All groups share one centre, and each spreads out both ways along 5 directions, with some noise.
Some rows, each with its group after it:
[  1 -10   6 -12  -2  -2  -5  -2   6  -1  12   3   3]
dis
[ 1 -1  0  6 -2 -3 -3 -2  6 -3  3  1  2]
rumef
[  2  -9   5 -21   2   4  -1   4   1   3  12   5   5]
firo
[-1  0  0 -8  1  7  4 18 -3 11  3  8 -1]
Kepu
[  3 -12  -2   3  -2  -7  -7 -16   3  10 -11 -16  12]
firo
[ 0 -2 -4  0  0  1  0  4 -4 11 -6 -2  3]
Kepu
[ 2  7 -3 14 -3 10  3 13  0 -4 -1  9 -4]
rumef
[-1 -2 -1 -1 -1  2  1  9 -1  9 -1  1  5]
Kepu
[-2 -7  2  1 -4 -1 -5 -7 -4  5  0 -4 -9]
dis
[ -6   4   8  -4  -5 -19   1  12  19  10  13  -5  25]
dis
[ -5  -3  -3   6  -7   2   1   0 -10  17 -13  -7  -8]
Kepu
[  3 -12   5  -4  -6   1  -3  -2   6  -3  10  -1   5]
rumef
[ 3 -8  2  1 -4  0 -2  1  7 -4  7  2  9]
rumef
[  1  -2  -2 -13   6  11   2  17  -3  10   6  14  -5]
firo
[ 1  3  0 -3  5 -1  0  5  5  1  1  5  6]
rumef
[ 3 -3  1  2  1 -1 -2 -2  4 -1  3  0  2]
dis
[ -2   1   4   0  -5  -3   4   0   4 -10   4  -3   6]
firo
[  3 -11   6 -16   0  -4  -4  -2  12  -1   8  -1  19]
Kepu
[-1  2  1  5 -2  3  2 19  8  3  7 11  5]
Kepu
[  5 -12   8 -15  -2  -3  -5  -1  14  -7  21   7  10]
rumef
[ 3 -7  3 -8 -2 -3 -2 -1  9 -6 10  4 10]
firo
[  7 -10   4 -10   2  -1  -8   0  16  -2  20  11   7]
firo
[ 2 -3  1  0 -1 -1 -2  0  4  1  3  1  4]
firo
[  0  -6  10  -3 -11 -12   3 -13  11 -21   6 -12  17]
firo
[  2  -6   0 -12   2   5   0   4  -2   2   4   4   2]
dis
[-1 -1  2 -9  7 -9 -4 -5  9  1  3 -4 11]
rumef
[-4 12 -2 11  2 -2  6 14  5  1  0  7  4]
dis
[  2 -11  11  -6  -7  -2  -9  -4  17 -13  35   9  -9]
dis
[  1  -8   3 -12   1   1  -2   2   2   3   9   3   0]
dis
[ 2 -4  1  2 -1 -2 -1  4 10  1  5  3 11]
Kepu
[  3  -7   6  -6  -2  -1  -7  -5  10 -13  22   6  -6]
Kepu
[  3 -10  -1  23 -21  22   1  10  -9   0  -2   5 -17]
rumef

New rows. What belongs after each?
[  4 -13  -2 -12   5  -1  -9  -5   7  11   2   0  13]
firo
[ 4 -7  4 -5 -2  6 -1  6  4 -3 10  8  4]
rumef
[  1 -18  -5  -8   3   0 -13 -12  -2  23  -5  -9   2]
firo
[-1  3 -1  0 -2  1  6  2 -6  1 -9 -5  4]
firo
[  2   3   6 -10   2   3   7  13  10 -14  15  14  11]
firo
[ 2  2 -4  8  3  0 -4  2  8  0  0  7  3]
firo
[ -6  11   1   4   2 -14   8  20  11  16  -7  -4  28]
dis
[ 7 -2 -1 -2  5  8 -1  2  3 -9  5 10  2]
dis
[ 12 -10   0   2   4   4  -9 -14  17 -22   6   6  14]
dis
[  0  10   3   4  -1   3   7  12   0 -10   3   7   1]
firo
[ -2  -2   4   0  -6 -10  -1   3   9   5   8  -3   7]
dis
[  4 -13   6 -12  -3   2  -9  -7   9  -9  21   5  -3]
dis
[ 0  4  2  1  0  0  3 14  5 -1  8  8  2]
dis
[-11  -5   5  12 -18 -14  -7 -10  -3  14   5 -17 -17]
dis
[  6  -4  -2 -18  12   1   1 -12   0 -10 -10  -2  14]
Kepu
[ 5 -1 -6  0  8  5 -5 10  9  7  3 16  6]
firo
[  2   5   2   4   0  -2   6   4   5 -10  -2   1  15]
firo
[ 10  -1  -4 -20  20   1  -1 -22   1 -28  -6  -1  15]
Kepu
[ 1 -7 -4 -8  3  3 -4  0 -3 16 -7 -1 -1]
firo
[ 6 -5 -1  1  2 -1 -3 -3 11 -7  0  1 15]
dis
[  3  -3  -4 -10   6   0   2  -3  -4   4 -10  -5   8]
Kepu
[ -8   2   4   9 -10 -11  -1   3   3  12   6  -8  -6]
dis
[ 0 -8  0 -5 -1  2 -5  1 -1 10  5  3 -7]
firo
[-2 -1  6 -3 -5 -3  4 -2 -2 -7  0 -4  6]
firo
[ 3 -5 -4 -3  4  5  0  0  1 -2 -4  2  4]
dis
[ 6 -2 -2  8  1  0 -8  0 12  1  3  7  5]
firo
[  7 -11   1   1  -1  -2  -9 -15  13 -11   1  -3  15]
dis
[  3 -13   0  -9  -3   7   1   4   1   3   1   1  10]
rumef
[  9 -15   3  -2  -2  -1 -12 -16  15 -14  12   0  10]
dis
[ 0 -2  5 -1 -5 -2  3  0  3 -8  4 -1  3]
firo
[ -1  -7   7 -14  -5  -8   5  -8   0  -7  -6 -16  22]
firo
[ -1  12   2   9   9 -24  -8 -15  21 -10   8  -3   5]
rumef
[ 5  6 -4  7  5 12  4  8 -3 -6 -1 12 -6]
dis
[ 1 -3  1 -4 -1 -1  0 -4  1  0 -2 -5  5]
firo
[ -3   3   8  -8  -4   0   9   6   0 -14   6   0   5]
firo
[  5   0  11  -4  -4  -3   0   7  24 -25  30  14  13]
firo
[ -3   8   8  16 -10  -4   4  -2   3 -20   3  -6  -6]
firo
[ 4 -3  0 -4  1  4  0  3  6 -4  6  6  3]
dis
[  0   6   9   3  -6  -2   5   5   8 -20  14   5   2]
firo
[-3  4  3  5 -4 -7  1  6 10  2  6  0  9]
dis
[  0   1  -1  15  -4   1  -7   0   2   0   8   7 -16]
firo
[ 6 -4 -4 -4  6  9 -1 -2 -1 -3 -5  5  4]
dis
[-4  2  3  1 -5  1  9  1 -8 -3 -7 -7 -1]
firo
[ 5  9 -8 17  4 11  1  3 -3 -8 -6 11 -8]
dis
[  7  -7   2  17 -11  10   1   6  11 -12   8   9   7]
rumef
[-1  6 -3 16 -3 -2  3 -1  0 -4 -8 -3  2]
firo
[ 2 -8 -2  5 -1 -2 -8 -9  8  5 -3 -5  5]
firo
[  5 -19   4  -5  -2 -14 -12 -22  17   1   2 -14  24]
firo
[  0  -1   7  -4  -5  -2   4   3   5 -11  14   2  -1]
firo
[ 4  1  0  3  2 -1 -3  5 14 -6  6 10 12]
firo
[ -2   0   5   6  -4 -17  -3  -1  16   4   5  -8  17]
dis
[  7 -11  -4   1   6   0 -14  -4  12  12   4   6   9]
firo
[-2  1  0  1  0 -9  2  4  9  6 -3 -5 19]
dis
[ -2  -9   2   9 -10  -6  -6  -3   8   9   2  -9   5]
Kepu
[-3 10 -2 12  0  0  4  9 -2  6 -7  2 -1]
dis
[ 4 -3 -2  7  4  1 -7  2 10  2  3  8  9]
firo
[-1  2  6 -8 -4  5  6  8 -2 -6  9  6 -3]
firo
[ 0 -2  0  7 -4 -3 -1 -6  0 -1 -4 -5  3]
firo
[-5 -5  4 -7 -4 -3 -1  3 -2  9  6 -3 -2]
dis
[ -1   1   4  12  -5 -11  -5  -1  15  -4   6  -3  11]
dis
[ -7   6   6   0  -5 -13   3  17  12  12   8   0  15]
dis
[ -7  17  -4   0  14 -20  -6 -10   3   3  -2  -4  -5]
rumef
[  8   8   0 -20  18   6   3   0   5 -31  10  19   5]
Kepu
[-2 -2  3  9 -6 -1  1 14  8 12  4  3  7]
Kepu
[  1 -13   2 -15   0   1  -5 -18  -8  -2   2  -8 -11]
Kepu
[  6 -10   6 -10  -5   9   1  14  11  -9  21  17   6]
rumef
